The rows are grouped in 2 ways, from coarse to fine. Each group lies inside one group of the grouping before and may be the whole of it. The rows also spread widely along 3 directions, which tell nothing about the answers.
In the rows, 128 means zero.
Some rows, each with its group in each grouping after it:
[142  96 127  97 160  94 165 133 147  76 155  85 157 147 122 116 135  94
 148]  Q_278 Q_113
[139 108 151  76 172 110 190 146 121 110 161  97 141 132 134 128 142  82
 166]  Q_819 Q_604
[132 153 170 100 153 140 155 123 163 127 141  87 191 148  99 115 140 125
 152]  Q_414 Q_815
[124  88 136 118 166 128 171 147 142 118 150 102 152 130 129 116 128 112
 150]  Q_414 Q_60
[138 120 193  80 177 135 150 160 140 130 169  57 192 122  99 119 130 107
 151]  Q_371 Q_290
[158 128 153 109 151 117 174 172 119  94 181 121 131 154 126 153 141 101
 162]  Q_819 Q_731
[148  44  86 106 169 118 179 148  87  40 179 131 134 124 152 189 150 101
 170]  Q_371 Q_648
[152 110 143 121 173 132 158 164 123 101 144 121 165 136 137 116 133 129
 154]  Q_255 Q_221
[139 106 139 122 149  95 160 146 161  89 149  77 170 132 112 116 136 106
 141]  Q_278 Q_886
[154  98 142 100 161 108 172 143 148  86 167  97 152 145 135 119 138 122
 152]  Q_278 Q_99
[148  72 115 136 198 120 173 146  99  69 154 142 136 134 167 145 133 120
 174]  Q_255 Q_219
[144 129 157  97 174 127 180 153 113 107 154 102 137 144 121 145 117  89
 159]  Q_819 Q_46
[141 106 147 105 173 106 165 136 156  83 159  70 183 139 108 105 145  91
 146]  Q_278 Q_464
[138 111 143  93 162 129 177 132 126  93 150 109 152 137 130 118 127 109
 152]  Q_414 Q_270
[123  83 133  72 187 106 197 133 124 123 153  83 149 107 123 110 141  61
 160]  Q_819 Q_604
[157  65  82 131 181 112 148 135 117  60 163 149 139 138 159 136 144 103
 169]  Q_255 Q_219
[121  99 144 120 158 138 178 149 123 111 149 110 140 133 134 131 136 126
 154]  Q_414 Q_60
[130  58 111  91 202 103 179 144 116 104 166  77 154 111 119 124 145  87
 160]  Q_371 Q_290
[159 113 135  97 172 109 175 153 118  92 159 107 125 141 125 142 133  78
 166]  Q_819 Q_46
[150 117 145 111 161 113 180 164 124 106 181 109 136 148 119 137 141  96
 161]  Q_819 Q_731
[143 114 152 116 168 117 168 150 140  68 158  92 175 151 119 129 144 108
 149]  Q_278 Q_464
[161  97 122  98 158 101 140 157 145  67 188 110 150 136 128 152 149 108
 156]  Q_371 Q_290
[154  67  68 129 169 102 160 155 131  72 149 144 137 128 149 112 145 101
 162]  Q_255 Q_221

New rows. What belongs after each?
[149 107 127 107 161 107 183 161 118  95 172 118 137 138 121 128 142  88
 162]  Q_819 Q_731
[154  79 118  94 167 116 148 147 121  74 175 101 169 111 123 139 141 100
 140]  Q_371 Q_648
[148 107 141 120 169 118 179 153 139  62 157  93 153 150 126 128 143  96
 156]  Q_278 Q_464
[149 100 138  99 165  93 168 138 163 105 164  76 175 133 124  95 138 106
 150]  Q_278 Q_99
[138  56 128  89 195 133 181 134  92  94 165  87 158 111 124 146 136 103
 157]  Q_371 Q_648
[145 149 215 105 174 152 205 185  68 119 163 113 140 162 137 170 124 118
 171]  Q_819 Q_731
[163 103  68  99 155  67 140 131 178  88 169  93 150 127  97  96 140  51
 138]  Q_819 Q_46
[147  75 132  84 164 113 145 140 126  83 177 100 179 116 125 137 139 104
 147]  Q_371 Q_648
[148  95 146 104 167 121 181 155 131  86 164  97 152 137 146 127 132 125
 157]  Q_278 Q_99
[136  42  70 116 173  78 188 128 157  82 162  97 145 120 129  88 153  86
 158]  Q_278 Q_99
[160 116 167  94 163 116 132 168 146  98 188  91 178 135 121 150 145 118
 151]  Q_371 Q_290
[106  77 136 109 190 157 222 125  85 102 127 119 133 145 144 158 130 122
 190]  Q_414 Q_815
[147 114 147 122 169 132 160 164 123  98 151 127 171 138 146 112 132 132
 164]  Q_255 Q_221
[172 139 136 100 150  98 148 155 138  77 176 118 133 150 123 150 137  91
 149]  Q_819 Q_46
[130  96 149 111 175 120 185 147 135  78 151  79 169 142 125 121 132  95
 155]  Q_278 Q_464
[147  78 127 101 168 101 175 142 152  94 162  90 154 135 131 110 139 107
 148]  Q_278 Q_99
[143  98 133 100 158  93 159 136 154  76 152  75 163 141 117 118 138  97
 142]  Q_278 Q_113
[148  87 125  98 165  94 172 139 161  88 165  81 160 123 123  89 149 105
 144]  Q_278 Q_99
[118  95 131 113 170 136 185 144 131 111 149 103 145 130 134 125 129 116
 153]  Q_414 Q_60
[154 111 131  97 145  86 149 139 167  74 155  85 170 153 120 106 133  92
 138]  Q_278 Q_113
[154 124 153 128 168 136 159 168 123 101 149 123 163 135 150 123 123 130
 164]  Q_255 Q_221
[145 108 127 105 160 122 173 130 139  92 153 115 154 128 124 111 131  96
 153]  Q_414 Q_270
[148 117 117  92 174  90 161 130 147 111 158  81 149 128 100 108 124  69
 144]  Q_819 Q_46
[162 115 145  91 146 110 170 156 129  84 177 131 130 151 144 157 156  91
 173]  Q_819 Q_604
[141  60  99 102 178 102 160 152 127  74 179  99 145 121 119 138 153  88
 165]  Q_371 Q_290
[149 135 163 109 173 122 190 169 109 124 170 100 147 145 118 132 138  96
 167]  Q_819 Q_731
[150  95 126 128 167 125 147 158 133  89 144 121 166 137 148 118 133 117
 162]  Q_255 Q_221
[153 102 116 114 154  92 176 158 138 100 175 100 135 135 116 115 148  78
 162]  Q_819 Q_731
